There are 4 nested groupings, the coarsest first. Each group lies inside one group of the grouping before and may be the whole of it. The rows also spread widely along 17 directions, which tell nothing about the answers.
In the rows, 128 means zero.
Known rows, each followed by its group in each grouping:
[137 158 141 110 128 135  93 112 131 157 149  99  89 111 177 114 126  80
  98 101 136 250 130 142 116 124]
zuku z_964 Mepa pofo
[129  86 123 160  99 151 112 138 166 113 132 118 137 139 111 119 118 131
 123 112 113 119 116 115 117 152]
San z_439 Mabu kipet
[144 127 178 178 129 146 130 114 187 114 118 114 155 198 182 119 103 145
 135 156 136 153 136 140 155 110]
San z_439 Vodif dupi
[107 139 116 131 116  88 177 108  72 139 127 114 173 148 152 183 179 164
 219 177 113 102 111 163 128  90]
San z_379 podem lasan
[137 112 152 141 124 114  63  90 195 108 189  99 149 137 154 115 140 149
  34 108 118 146 121 107 101 139]
San z_439 rivig gel
[ 92 149 107  71 167 123 135 186 106  97 157  77  35 113 130 146  69 130
  96  83  76  99 152 150  86 137]
Vepup z_124 gibil daniz
[148 149 124 117 148  81 129 149 123 138 114 102 124 123 114 119 173 109
 116 133 139 169 152 135 135 107]
San z_400 Vegi Pinam
[137 151  57  67 138 147 165 110  80  86 151 146 105 145 179 149 112 116
 118 144  92 124 176 140 127  92]
San z_439 Mabu midos
[115 152 125  93 146  51 118 153 104 166 109  68 101 132 123 132 103 127
 107  97 111  73 161 151 112 115]
zuku z_964 Dab Pabu
[115 131 126 161 110 136 108 117 132 117 138 128  94 144 162 133 137 140
 160 153 128 130 111 121 137 113]
San z_581 zolu konat
[108 109  48 161 127 152 116 169 120  89 133 120 107 136 105 128 117 210
  98 116 113  93 144 125 109 126]
zuku z_491 Giv sozov
[135  63 151  84 128 173 104 122 169 104 225 148 150  89 104 135 128 151
 134 121 110 114 104 122 100 217]
San z_379 nifem Mizof
[ 42 132 124  98 116 145  77  71  95 106 172  75 166 125 138 154 112 120
 105 148 121 117  74 150 146  80]
San z_581 tazu til
[130 110 138 152 125 118 145 151 159 104 167 139 133 115 129 117  90 136
 115  93  77 114  93 114 136 139]
San z_581 rim gadiz
[121 191  81 110 155 148 157 180  67 124 100 120 123 146 134 128  75 172
 189 124  92 166 166 180 144 123]
San z_379 nifem napu
[150 116 172 145 141  95 156 132 139 177 111 124 152 173 137 135 120 204
 216 149 133  68 136 150 129 153]
San z_400 Vegi Nezav
[109 133 137 151 140 145 132 123 151  86 123 164 168 104  96  84 141 154
 162 164  83 119 144  86 164  98]
zuku z_964 Gubuk mibo
[154 154 142 155 138 131  86 150 147  94 102 191 151 131 117  89 154 181
 162 159 105 122 148 108 173 143]
San z_379 podem Belof
[137 106  30 139 108 100 164 152  68 136 130  98 198 159 115 185 174 168
 122 119 151 131 111 179 131  95]
San z_439 rivig domu
[144 140 122 122 111 170 126  69 115 120 105 153 188 154 146 128 145 161
 116 130 122 163 142 138 118 106]
zuku z_964 Dab folor
[130 119 131 113 120 136 103 143 136 128 119 108 172 151 170 136 110 124
 163 153 105 124 156 168 124 145]
Vepup z_988 putug gis
[153 114 122 149 105 137 149 103  97 151  64 148 149 166 119 147 173 155
 137 129 166 130 122 142 121 100]
zuku z_491 zasa lami
[122  69  94  96 107 118 158  84 106 168 154 122 192 105  96 130 145 129
 152 129 119  82 131 118 111 121]
zuku z_964 Mepa divup
[131 140 100 144  83 152  47 117 126 108 145 148  49 140 163 130 145 107
 130 119 150 132 109 107 138 170]
San z_439 Vodif dupi
[133 142 138  97  93  76  97  94 119 108 143 175 142  93 163 128 144  57
  89 112  69 104 100 105 150 108]
San z_379 nifem Mizof
[140 164  98 146 113 110 140 127 133 109 145 132 134 136 145  95  84 124
 132  99  67 122 151 102 131 139]
San z_379 nifem napu
[145 149 110 115 140  70  89 151 103 178 128 125 138 100 119  94 149 106
 149 133 151 153 138 127 180 127]
zuku z_491 zasa lami
[101 156  95 149 101 110 148 192 101 111  88  93 119 123 103 144 118 121
 183 102  71 121 132 151 106 142]
zuku z_964 Gubuk mibo
[132 108 101 112 120 160 178 104 107 141 123 131 133 127 114 110  98 110
 142 112 104 144 144 123 114 108]
San z_379 podem lasan
[131 148 143 114 125 108 128 114 144 124 164 114 100 132 140 110  90 120
 151 111  84  95 149 104 108 168]
San z_379 nifem Mizof
[133 126 157 133 137 123 101 154 130 144  78 159 119 124 152 121  91 166
  94 101  83 131 115 159 134  90]
San z_581 zolu konat
[108 127 151 113 124  98 130 122 129 105 147 115 169 137 109 140 119 108
 109 115 125  73  97 127 165 123]
zuku z_964 Dab Pabu
[148 129 151 102 133 111  47 133 130 170 142 159  75 104 133 101 125 160
 159 121 132  96 134 118 133 190]
San z_379 podem Belof
[119  93 117 165 133 162 141 146 144 133  92  90  78 168 114 122 121 128
 118 139 169 150 143 131 131  85]
San z_439 rivig domu
[142 163 168 129 164  90 183 174 107 137  98 145  49 130 187 156 133 129
 160 137 111 162 126 160 140  80]
zuku z_491 zasa lami
[135 148  90 142 111 137 160 106 119  71 155 121 158 167 105 130 130 140
 112 106 117 113 128 108 125 138]
San z_379 podem lasan
[101 115  57  92 130 200 165  90 100 113 143  88 153 147 112 102  88 112
 177 160 113 127 199 117 108 115]
Vepup z_988 putug gis
[131 161 121 100 131 106 151 157  81 122  56 133 115 159  83 130 107  95
 121  96 138  78 141 142 168 107]
zuku z_964 Mepa divup
[141 137 143 130 132 111 143 131 118 118 154 124 141 147  89 158 156 178
 131  89 137 119  90 133 119 161]
San z_439 rivig gel
[123 130 130  94 115 137 112  39 119 177  87 115 131 147 152  86  85 120
 129 136  92  96 189 112  90  86]
San z_581 tazu til
[115  88 192  73 149 114  92  85 164 119 133 123 155 101  80 114 161 117
  54 132 127  82 136 107 115 107]
zuku z_964 Mepa divup
[117 120  99 101 109 140 150  85 117 115 145 118 132 121  99 108 118  77
 137 121  98 111 147  89 119 122]
San z_439 rivig gel
[152 141  94  95 102 104 140 122 110 105 170 117 195 137 143 160 155 109
 153 130  97 130 133 152 113 163]
San z_581 zolu konat
[124 114 108 137 114 123 127 119 124 115 120 109 136 153 117 136 148 118
 119 137 141 113 128 125 137 106]
San z_439 Mabu midos
[139 190 160 102 168 131 165 109 112  94 143 194 116  89 128 114 160 176
 178 135  45 174 140  98 124 112]
San z_439 rivig gel

New rows. What belongs after each?
[126 136 135 134 145 132  84 101 151 112 118 138 145 120 117  81 172 151
 155 196 122 130 177  94 148 101]
San z_581 rim gadiz
[113 129 176 117 174 104  72 127 146 144 164  59  99 172 122 139 128 172
  82 137 222 103 117 151 151 137]
zuku z_491 zasa lami
[ 96 177 147  96 155 157  47 134 130  94 155 112 138 118  99 106 106 188
 139 123  94 138 139 137 133 179]
San z_439 Vodif dupi
[141  87 147  82 136 132 134 142 123 124 120 123 128 141 121 170 160 125
 121 134 147  94 130 161 107 138]
Vepup z_124 gibil daniz
[157  95 133 122  99 130 178 123 123 156 160 113 104 152 144 175 134 115
 159  91 157 126  99 149  88 174]
zuku z_964 Gubuk mibo
[102 127 126 134 112 136  76 164 117 141 163  97  87 145 185 159  75 134
 131  94 137 132  72 171 142 162]
Vepup z_124 gibil daniz
[129 132 122 124 100 152 120 104 128  94 130 167 176 122 111 112 116 128
 136 107  70 116 117 109 137 146]
San z_439 Vodif dupi
[143 122  99 130  89 146 137 109 130 138 129 156 118 130 148 101  81 114
 170 103  81  92 151 101 113 163]
zuku z_964 Gubuk mibo
[153 147  94 131 107 143 110 129  91 145  89 143 130 157 171 152 159 149
 145 132 155 176 138 171 129 116]
zuku z_964 Gubuk mibo
[100 173 151  82 142 143 161 135  90  71 133 152 126 111  74 146 135 125
 185 123  91  98 113 124 145 147]
zuku z_964 Gubuk mibo
[113 126 114 104 149 106 168 120 114 114 168 106 104 118 127 137  94 127
  49  80  99 124 114 129 115  81]
San z_379 nifem napu
[172 148 148 172 117  98 113 137 139 164  66 119 171 177 168 119 170 134
 176 158 152 173 158 152 142 113]
Vepup z_988 putug gis
[168 100 151 123 125 146 128 213 157 115  71 132  62 137  96 140 133 108
 126  97 128 134 144 157  91 175]
San z_581 tazu til
[115 129 150 145 129 121  76 160 125 141  98 135 147 114 112  98 134  80
 147 141 157 164  95 131 213 103]
Vepup z_988 putug gis
[137 102 115 142 103 107 142 106 125 149 120  91 199 164  70 125 155 112
 156 131 168 100 122 120 149 133]
San z_439 Mabu kipet
[157 117 143 134  93 118 158  75 115 193  83 133  98 182 150 113  50  98
  96  58 137  86 121 122 119 111]
San z_379 nifem napu
[117 109  58 175  75 119 105 154  99 118 117 104 172 179 104 153 119 159
 130 101 149  68  92 151 147 152]
San z_379 podem lasan
[106 145 168 113 122 151 119  80 145  88 206 136 148 125 120 119 103 125
 156 116  98 113  87  95 151 172]
San z_439 Vodif dupi
[138 126 137 123  85 100  99  62 120 137 102 147 166 132 165 137 176 106
 108 141 104 122 127 123 111  92]
San z_379 nifem Mizof
[112 118  80 130  92 126 125 101  51 144  62 184 136 121 110 141 170 125
 155 139 127  95 100 125 171  57]
San z_439 Vodif dupi
[137 129 182 109 128 110  87 106 130 160 148 132  64 130 149 141 138 118
 102  96 176 125  87 127 136 145]
zuku z_964 Dab Pabu
[127 130 155  95 180 130  82 186 179  96 164  83  88 121 118 116 117 153
  87 130 131 136 172 144 114 169]
zuku z_964 Dab Pabu
[133 136  59 200  73 118  95 156  94 136  48 161 119 132 178 128 166 146
 153 144  96 164 129 143 136  75]
San z_379 podem Belof
[122 123 170 101 165 175 191 107 140  74 154 170 161 127  98 125  93 189
 122 113  68 110 116 119 123 123]
San z_400 Vegi Pinam
[137  86 153 155 160 132 147 160 153 175 131  65  89 161 117 129 116 148
 106 106 198 167 118 151 122 113]
Vepup z_124 gibil daniz
[123 101 105 125 106 121  89 110 114 150  87 116 133 155 116 122 142 129
 135 155 161  60 156 126 133 122]
zuku z_491 zasa lami
[139 101  91  52 111 137 126 114  73 163 153 141  60 136 150 161  90 106
 143 101 144  60 132 151 109 169]
San z_379 nifem Mizof
[125 110 133 139 142 138 135 150 143  87 101 159 154 135  71  91 104 140
 110 117 104  63 136  96 167 111]
Vepup z_988 putug gis
[121 166 100 145 141  68 160 154  87 166  91 102  98 134 128 107 125 106
 184 148 128 132 158 127 171  70]
San z_379 nifem napu
[123  91 214 149 147  72 159 114 153 190  86 113 194 102  66 109 135 182
 117  96  84 112 103 128 101  80]
San z_379 nifem Mizof
[116 123 124  97  93 144  74 106 114 118 116 136 113 112 147 139 140  97
 125 128  98 123 123 137 102 138]
San z_581 rim gadiz
[111 104  76 129 156 129 151 107  82 151 149 133 144 144 153 130  98 176
  78 120 153 117 109 140 173  35]
Vepup z_988 putug gis
[126 191 197 152 190 110 150 148 166 129 112 105  87 135 145  79 110 157
 186 166  93 186 174 116 144  90]
San z_581 tazu til
[159 111 117  95 148 128  78 146 164 131 125 120 123 141 146 102 128 150
 137 168 118 103 218 137 114 160]
San z_439 Vodif dupi
[108 100 161  77 158 131 125 180 141 125 154 107 115  77  73 120  84 111
 115  90  84 126 112 147 118 153]
San z_581 zolu konat
[136  99  75 143  74 153 121  79  81 139 110 155 178 135 137 156 187 145
 121 113 137 151  95 135 104 101]
Vepup z_988 putug gis
[113 134 133 108 152 136  96 136 119 142 134 140  58  99 121  99 103 137
 118 116 127 128 134 112 142 122]
zuku z_491 Giv sozov
[135 123  85 116 145  98 131 160 123  87 168  96 149 152 136 174 172 171
  85 138 151 109 140 162 123 121]
zuku z_964 Gubuk mibo
[ 96 116 110 127 121 106 115 129 100 138 171  99 108 102 148 165 161 129
 126 126 127 160  80 149 128  99]
San z_439 Vodif dupi
[120 113 112 101 123 132  97 120 107 121  83 138 156 121  87 117 138 131
  98 127 113  93 142 134 131  99]
San z_581 rim gadiz
[ 72 140 119 159  96 140  83 155 157  42 141 118 172 140 121 108  53 121
 137 128  42  46 108 114 167 152]
San z_581 rim gadiz
[179 151 102 105 102  88 136 121 133 121 162 142 146 117 148 116 150  64
 121 100 107 151 149 108 129 163]
zuku z_964 Dab folor
[127  90 163 122 138 140 105 128 154 140 131 110 102 114 108 130 159 131
 103 124 146 160 118 134 109 121]
San z_439 Vodif dupi
[109 145 132 104 161 103 162 128 114  80 169 148 180  83  60 126 175 173
 159 139  65 109 121  98 139 117]
San z_439 rivig gel
[ 90 115 158  78 130 144 117  89 113 146 165 115 125  92 169 149 110 114
 131 130  86 161  94 157 106  99]
San z_581 tazu til
[164 144 194 125 139  87  63 136 180 130 123 133 135 143 132 108 165 153
 146 149 131 106 151 121 131 187]
San z_400 Vegi Pinam
[114 111 110  88 132 127 135 126 119 102 153 133  92  91 111 123 108  69
  46  81  94 135 110 113 134  91]
San z_439 Vodif dupi
[181 144 161 137 166  90 176 143 141 179 141 147  83 126 159 107 105 164
 138  85 105 174 137 126 124 121]
San z_439 Vodif dupi
[ 98 152 133 101 145 122  81 130 115 104 120 122 164 111 110 120 147 139
 112 146 112 134 135 140 157 103]
zuku z_964 Mepa pofo
[ 77 119 130 161 163 143 172 134 124  76 155 133 107 106  49 114 105 180
  58  74 101 120  65  89 158  59]
San z_439 Vodif dupi
[126 134 139  47 111 127  56  18 102 165 160 109 118 156 162 127 125  75
  96 140 185  90 133 124 136 128]
San z_581 tazu til
[152 134 197 126 170  97 195 149 143 166 124 116  84 139 124 124  91 162
 164  97 105 122 133 139 106 131]
San z_581 rim gadiz
[136 156 108  82 160 135 117 139 105 106  65 128  77 151 141 120 108 121
  47 119 121 136 184 154 127  68]
San z_400 Vegi Nezav
[110 102 108 108 117 159 163 127 117 105 116 145  97 111 153 137 123 111
 177 166  75 104 159 124 101 112]
zuku z_491 zasa lami
[148 157 117  97 105 106 167 145  89 124 122 159 130 136 145 149  94 116
 181  89  65  91 119 147 124 172]
San z_400 Vegi Pinam
[166 142 158 107 123  97 152  57 123 165 149 114 185 149 153 143 174 134
 119 115 148 168 128 137 103 120]
zuku z_964 Dab Pabu
[120  93  96 140 117 123  90 159 133 128 111 131  86 128 160 135 133 144
 131 155 113  98 143 137 129 108]
San z_439 Mabu midos
[142 104 210 115 178 116 149 129 189  83 132 138 167 123  46  90 173  90
 104 163 155 121 136  88 193 100]
San z_439 Vodif dupi
[161 140  63 150 141 112 147 192 126 141 157 136 130 116 139 101  99 173
 157 101  99 158 158 133 141 153]
zuku z_964 Gubuk mibo
[141 136 143 126 136 104 121 140 136 107 126 152 154 129 115 125 155 156
 162 148 101 100 134 121 149 137]
San z_439 Mabu midos
[104 117 162  99 113 152 156 121  95 106 175 193 105  59 191 180 131 104
 131  99  52 201  25 158 126  98]
San z_379 podem lasan
[121 186 102 129 177 133 190 159 122 123 194  97 111 127 208 110  52 136
 162 130  84 231 154 153 162  93]
zuku z_964 Dab folor
[121 110  76 124 114 119 101 164 116  97 155 149 135 121 154 143 126 126
 127 141 106  98 115 142 172 125]
San z_439 Vodif dupi
[126 108 134 114 112 127 102 182 133 103  72 111 149 131 110 151 165  88
 137 159 128 126 146 169 129 135]
zuku z_491 Giv sozov
[112 127 112 128 117 145  98 157 136 114 101 127 109 102 107  92 112 106
 165 143  77 131 166 115 124 140]
San z_379 nifem Mizof
[109 122 148  95 114 180  78  83 120  87 141 165 195 121 118 145 153 172
 125 139 107 128  91 144 128 149]
San z_400 Vegi Nezav
[ 85 102 159 129 149  90  96 128 169 105 198  55 145 117  98 134 152 131
  91 142 138 109 102 120 138 120]
San z_439 Vodif dupi
[120 149 179 167 142 133 135 135 193  56 126 121 176 152 115 101 100 154
  92 118  61 133 127 108 140 112]
San z_439 Mabu kipet
[118 118 129 183 109  58 156 154 137 155 131 124 181  86 113 101 111 144
 150  90  38 125  92 113 132 104]
San z_379 podem Belof
[142 128 124 139 100 106 155 145 122 144 139  85 158 193 148 165  94 132
 172 105 148  82 116 167 130 180]
zuku z_964 Dab Pabu
[137 103 133 160  92 137 133 106 143 139 113 102 147 165 113 131 130 137
 131 107 143 111 120 122  95 153]
zuku z_491 zasa lami
[156 170 138 122 110 139 132  91  98 123  98 181 162 148 150 129 130 124
 120  96 103 174 103 135 152 106]
San z_439 rivig domu
[164 172 179  75 153 137 181  59 120 111 125 136 145 157  62 107 140 106
  98  85 154 132 149  93 125 134]
zuku z_964 Dab Pabu
[146 132 123 117  95 147 107 101 114 114  87 152 155 148 137 138 157 110
 116 132 125 144 134 142 122 121]
San z_379 nifem napu
[137 180 126 104 149 127 157 112 122  55 168 136 132 146 122 131 142 113
  99 125 116 145 128 112 151 111]
San z_581 tazu til
[107 133 144 101 126 112 121 128 129  69  42 145 144 126  77 112 129  94
  68 128  60  50 159 113 128  64]
San z_581 tazu til
[174 145 144 120 137 123 101 114 116 146 124 153  94 170 106 127 154 156
 101  94 214 117 118 120 157 159]
zuku z_964 Mepa pofo
[159 136 175  79 170 128 150 126 133 150 103 136 146 124 108 104 123 126
 146 139 114 156 171 145 129 114]
San z_581 zolu konat
[141  95 171  83 168 163 118 157 166  99 167 155 137  91  88  98 103 119
  90  99 110 144 122 120 143 159]
Vepup z_988 putug gis
[123 120  69 121 132 105 130 115  82 172 135 124 111 140 137 115  80 146
  90  93 146  99 115 132 162  84]
San z_400 Vegi Nezav
[125  87 162  96 153 122  81 141 136 126 154 166 116  86  92 138 188 164
 121 147 157  96 102 122 151 142]
zuku z_964 Mepa pofo
[113 121 120 138  95 158 111  93 120 137 124 155 135 127 171 113  69 140
 141 110  68 115 109 127 124 117]
San z_581 rim gadiz
